The rows come from 5 hidden closed curves, with some noise, and rows from the same curve form a group. Each curve winds through 6 dimensions. The rows are also pushed far along 4 directions, which tell nothing about the answers.
Known rows, each followed by its group:
[  6  20   5  12   3 -17   5 -38 -19  55 -27  13  10 -62  28] => Q79
[-20  34 -12  16 -38  16   9  -2   0 101 -32  -4   0  -7  42] => Q845
[  7  26  29  -4  -6 -12  17   2 -27  41   5  -4   9 -25  14] => Q237
[ -4  -9 -19 -16  -6   5 -16 -13 -25 -15   9   5 -15  -4 -26] => Q77
[ 36  -4  31 -24  14 -17  17  32 -20 -22   2 -13   4  22 -22] => Q484
[ 17 -12   8 -14  23  18 -17  22  -2 -29  19  -9 -11 -18 -11] => Q484
[-58  20 -59  35 -68  -1  -4 -37  19  31 -12 -29 -16  30   2] => Q77
[ -7   0   2 -16  10  -9   9 -11 -27  11  -3  22   2 -13  11] => Q845
[  9 -19  16 -24  74   7 -45 -34 -12 -56  40  44  12 -76 -29] => Q484
[  6 -15  21 -21  22 -37   7  -6  -4 -58  11  22   5 -25 -17] => Q77
[ 29   9  45 -25  38 -11  15   9 -45   2  16   1  19  -2  -9] => Q77
[-19  15 -14  14  -8  25 -11  -4   6  15  19  -6   2  18 -12] => Q77
[ 83 -15  53  -1  -4 -27  48  71   7 -68  -4   1   3  26 -49] => Q79
[ 23   0  18   2  13 -10   6  13  15 -24   4  11  13  12 -26] => Q77
[-41   4 -41  11 -23 -18  -3 -21  26 -18  -1   1  -9  22 -10] => Q79
[ 29  12  47 -45  42 -61  12 -21 -45  19 -14  29  30 -40  -5] => Q79
[-37 -13 -51  19  -4  34 -28 -14  13 -42  45   8 -23   8 -12] => Q484
[-17   5   3  20  -9  -4  -4 -25  16   2   2 -10   9 -14   9] => Q845
[-51  12 -29  36 -50   2  -2 -48  15  21 -14 -24   0   8   9] => Q484
[-21 -17  -4   6  -7  28 -15  -1  11 -39  19 -14  -8   4 -12] => Q845
[  3  -7  11  -2  14 -14 -14 -10  12 -34  17   7   5 -21 -15] => Q79
[-58  20 -42  13  -7   8 -27 -61   0  82 -18   1   1 -31  58] => Q79
[ 27 -25  11 -11   5 -10  14  14 -20 -54   5   3 -10   7 -21] => Q77
[ 34   9  23 -17 -11 -41  23  -3 -32  10 -29  -4   5  -9 -22] => Q484
[-32  10 -36  27  -1  45  -2  13  25  30   6   0 -11  20  41] => Q79
[-16   4 -24 -19  12 -33 -11 -28  -1  15 -14  23   0 -17   8] => Q845
[  0  -2   9   3  19 -21   2 -27  -6 -14   4   7  14  -7   1] => Q845
[  9   1  10 -23  15 -35   3 -19 -20   2 -21   7  15   3 -13] => Q237
[ 13  -5   5  22 -33  19  14  20  11  -6  -8 -31  -2  44 -13] => Q237
[ 14  -3 -17   5  49  21 -18 -15  -4   6   0  19   8  -1   2] => Q237
[ 29  -1  19 -24  12 -33  11 -11 -43  -3 -11   2   5  -9 -20] => Q77
[  9  20  -4  32 -21   9  16  23  23  35  -4 -21   6  44  11] => Q484
[ -9  13 -18   6  -7 -15   2   6  21  27 -19 -19  -5  14  24] => Q237
[-11  -8 -34  -7  18  28 -15   9  -5  -8  19  12 -12  31  -3] => Q484
[  0   5  -4  12 -10  23  -3   4  -4  20  -4 -27 -10  -8  16] => Q237
[-16  11 -11  26 -30  -8  13 -38  -2  25 -20   2   8  -1   5] => Q237
[ 37  28  63 -10  51  -2   1 -12 -38  33  18  18  38 -54  -8] => Q77
[ 22  14  11   4  12  -6   2  -1  -4  40 -14  -5  14   2  12] => Q77
[-21  20 -25  37 -47 -10   4 -28  14  44 -14 -16 -10 -25  28] => Q845
[-37   8 -36  13 -21   6 -14 -23   0   9  11 -17 -18  -2   9] => Q484
[ -3  16   8  -6   7 -17   3  -1  -6  13  13   5   3 -12   5] => Q237
[-21  19 -17  28 -46 -17  18 -16   2  17   2  -9 -11  -4   9] => Q484
[-38  -3 -22  21 -37 -14   1 -20  31 -17 -12 -35  -8  20   4] => Q845
[-20   2 -19  17 -15 -20 -13 -29  29 -25   9   5  -1 -13 -16] => Q79
[ 35  -2  34   4   6 -24  26  16   0 -20 -13  -8   5 -22   2] => Q237
[ -3   9  -5   3 -11  18  -3 -13 -25  39  -2  14  -6 -31  12] => Q845
[ 22 -16  36 -15  10 -17  15  -1 -26 -47   7  10   3 -30 -19] => Q237
[ 31 -31  23 -45  44 -15 -11  24 -13 -69   7  -7   1  17 -38] => Q79
[  5   5  21  -6 -10 -32   9  -4   1 -10 -13 -30   8   3 -12] => Q484
[-15  -3   5 -16  39  25 -19   3  -9  -1  33  15   7  -2  10] => Q79
[ 21   8   5  -1  22  19 -17   2 -13  34   3  -7   7  -3   4] => Q77
[  5 -20  10 -37  17 -27  -3  10  -6 -52   1   3  -7  -6 -22] => Q845
[ 28   0  19 -17  42 -30   4 -10 -27  -5   3  11  13 -14   1] => Q845
[ 23   5 -12  11  -7 -28   9 -17  -3  -7 -21  11   1 -10 -28] => Q79
[ 14  -2  13   4  20  33  -4  38   7 -17  32 -23   4  46 -12] => Q77
[  1  -3   0 -13 -13 -32  21  -5 -19  -4 -15   7  -6  -4   4] => Q845
[ -9  20 -11   4 -47 -21  20 -11  -8  44 -29  11  -3  -4  -1] => Q77
[-40  -6 -30  -3   1  23 -29 -10   8  -5  24  -7 -13   5   8] => Q237
[-10   3 -17 -10  12 -18 -16 -41 -19  12   0  31   5 -21  -6] => Q79
[-12   8 -27  11 -13  -2 -15 -38  -9  22 -15 -13  -3  -8  -6] => Q237
[-26  11  -9  -5  11 -28   1 -41  -9  30  -8  31  10 -33  29] => Q845
[ 10   6   4   1 -14 -13   4 -25 -27   4  -6   1   0 -25 -19] => Q484
[ 21  -3  14  14  25  34  -6  23  11   1   6 -19   4  -1  13] => Q237
[ -6  12  26 -17  -9 -47  11 -25 -16  22 -24 -16  12 -30  14] => Q79
[-8 -2  2 -5 27 15 -8 14 16  6  7  8  4  1 23] => Q484

New rows, each followed by its group:
[-15  24 -31   4  18  35 -32 -36 -29  77   2   8   5 -11  12] => Q77
[-15  -8 -21  17 -37  22  11  18   0 -22  17 -16 -25  26  -5] => Q484
[ 15 -13 -15   2  26   9 -15   2  10 -16  -7   6  -5  -8   0] => Q79
[  9   5  -1  23  -1  30  -4  19  20  11   3 -25  -1  14   6] => Q79
[  2  13   8  18 -30  15  16   9 -10  39  -2  -4  -8 -23  26] => Q845
[ 42 -30   9  -6   9 -38  13   7   6 -97  -5   4  -6   1 -56] => Q237
[-19 -14 -28   2   7  -4 -22 -37  15 -28  -6  22   4   2 -23] => Q484
[ 11  -6   4   0  20 -13 -14  -7  18 -20   6  12   8 -14  -9] => Q79
[ 12   8  -3  19   8  14  -2   6   9  -8  18  10   4   4 -20] => Q79
[ 38   9  13  17  -7  11  22  30  -5  31 -16 -23   7  43   4] => Q77
[ 15  -2  15  -2  -6 -26  13  14  13  -6 -12  -9   2   6   7] => Q77
[ 23  30  25   5 -34 -65  27 -36 -22  53 -42  -4  21 -25  -8] => Q79
[  2   5  21  -7  47  22  -5 -12 -19  17  15  28  27  -3   7] => Q484
[  5  -4   7  -8   8  -6 -14  -9  -1 -15   3 -12   8   8 -23] => Q237
[ -9  -6  12  -4  13  -4   6  -9  -7 -16   7  16   4 -24  11] => Q237
[ 48  -6  43 -21  58  28   5  16 -58 -13  31  27  14 -15 -18] => Q77
[-59 -12 -35  25 -61 -26   7 -38  34 -47  -7 -13 -13  15  -8] => Q484
[ 20 -18  27  -5  25  37   5  25 -20 -33  29  10  -2  -9  -3] => Q237
[ 17 -20  27  -7   4  -3   2  15   5 -47   0 -23  -2  -8 -13] => Q237
[-21  -8 -40  -2  37  36 -36  -9   8 -32  32  12  -8  20 -25] => Q79
[ -9  -7   0  -2  15  -2  -7 -35 -11  -6  -6  17  15  -7  -5] => Q237
[  6  10 -14  18 -44  -7  10   1   5  25 -21 -33  -7  35  -9] => Q77
[ 33  15  16 -16   2 -71  24 -26 -22  11 -41  13  17 -17 -26] => Q79
[  2  -7   7 -10  23   4 -11  -5 -15 -22  10 -25   0  -1  -7] => Q845
[  2 -12  15 -22   4 -40   9   5   1 -38   1   4  -2  -8  -4] => Q77
[ 38  -8  26 -16 -17 -30  17  27  -1 -22 -27 -23  -6  -1 -22] => Q484
[ -8   2 -11   6 -20  10   4   1  -7  -8   8 -10  -9  17 -16] => Q79
[ 12   1  14  16  22  46  -8  24   9 -11  34  -1   8  14  -8] => Q77
[ 26   1  30   6 -41 -17  44  46   8   1 -22 -11  -8   5  11] => Q484
[ 10  14  17 -24  59 -35  -8 -45 -42  29   2  38  25 -51  18] => Q845
[14 24  7 21  6 17  2 -1 -4 61  2  9 17  2 16] => Q79
[-17  -9 -11 -14  14  -4 -12 -18  -3  -8  -2  29  -5 -35   9] => Q484
[ 38  26  54  -8   1 -15  34   3 -61  43  -4   0  14 -36   0] => Q484
[-34 -19 -60  31 -11  55 -20  -3  35  -5  -5 -13 -18  54  16] => Q237
[ 37 -13  20 -22  36 -47  -1  -2   5 -49  -5  25  13 -17 -31] => Q79
[  6 -35 -47  -1  12   4 -14  19  27 -78   3  -1 -28  42 -29] => Q237
[-36 -32 -54  -5   9  20 -28 -24   8 -49   6  12 -21  16  -8] => Q237
[  5  19  -8  14 -44 -16   6  -2  13  41 -28 -20   0  16  -6] => Q77
[-29  18 -38  32 -24  30 -13 -39   1  59 -15  -3  -2  -5  17] => Q484
[ 18 -17   5 -14  -7   4   2  16  -8 -32  -3   5  -6  19 -36] => Q845
[ 40   1  17   3  44  29  -4  27 -12 -23  32  19   8   2 -33] => Q79
[ 16   3  -6  31 -17  43  13  55  19  19   5 -58 -14  64  28] => Q845
[ 40   7  49 -25 -13 -74  46  10 -26   3 -47 -18   7 -24  -1] => Q237
[ 13  16  38   7  -5 -11  28  -4  -2  48 -34   9  28 -12  23] => Q484
[ 16  -3  22  -3 -26  -8  24  10 -12  -1 -11  18   3  -4 -13] => Q845
[ 39 -20  40 -12  11  11  25  82  19 -53  18 -11  -5  37  -6] => Q484
[ 45  27  51  -1   6 -12  24  22 -32  33   7 -15  10 -28   4] => Q484
[-13 -22 -12  -1   8  17  -7   0  -4 -60  33  16 -13   2 -19] => Q77
[ 33  11   7   4  37  29  -6  -2 -32  38  12  33  12 -17   0] => Q79
[-11   1  -8  28 -30  -5   5 -30   9  -5  -5  -8   3   2  -5] => Q845
[ 10 -14   2   3  30   9  -4   7   6 -35  12   8  -5 -19   3] => Q237
[-28   2 -32  21 -18  12  -9 -21   1 -10  26   3 -14  -4  -4] => Q484
[-17   8  -5 -10 -12 -12  -1 -13  -7  -8   8  13   0  -2 -24] => Q77
[ 51  -2  55 -48  20 -51   9   6 -41 -22 -17  -6  11 -38 -42] => Q845
[ -8   6 -13  29 -26  44  12  30  23  40   4  12  -5  26  33] => Q845
[ -9   5 -25  -5  30 -21 -29 -31  16  -3   5  22   4 -27  -6] => Q484
[  0   5  -6   1  25  -2  -6 -25 -11  18 -14   3   1 -42  24] => Q237
[  2   6 -27  19  -8  19  -4  30  35  14  -1 -11 -12  31  12] => Q484
[  4 -16 -22  13 -33 -52  19 -18  23 -61 -25   1  -9  15 -34] => Q237
[ 20  13  19 -12  20   5  18  13 -29  58 -27  -2  10  -6  37] => Q79
[ -7  18   3  14  30  10  -9 -46 -28  49  13  27  19 -45  32] => Q845
[ -6 -21  -2   4  -9  -6   0  -6   6 -63  16   2 -13 -16 -20] => Q237
[-22 -30 -27  -5  36  42 -32   1   0 -54  48   2 -19   9   4] => Q77
[ -5   6   0  -7  50  -1 -25 -28 -16  10  18  -2   9 -33  20] => Q845
[  9  11  27 -13  -4 -42  18 -22 -21  13 -27  -9  21  -2 -10] => Q484
[ 22 -17  19 -20  -6 -18  11  12 -11 -35 -21 -14  -1  13 -29] => Q484
[-18  31  -7  47 -50   9  22  -8  16  69 -20 -18  -1 -15  46] => Q79
[-19   2 -40 -13  27  25 -33 -21 -25  33   9  15 -15 -23  18] => Q845
[  3  32  30  22 -57 -44  37  -5  12  37 -27 -24  12 -14   3] => Q77
[  4   0  16 -14  48  20 -19 -15 -20   1  16   4  21   1  -9] => Q484
[ -4  13 -13  17 -17   8   4  10   4  12  13  -9 -13   1   6] => Q237
[-11  17   8   1 -56 -81  36 -14  17   1 -33 -13   5  11  -8] => Q237
[  2   4 -18   7  -2   2 -14   6  14  -1   6 -18 -12  -1  -4] => Q484
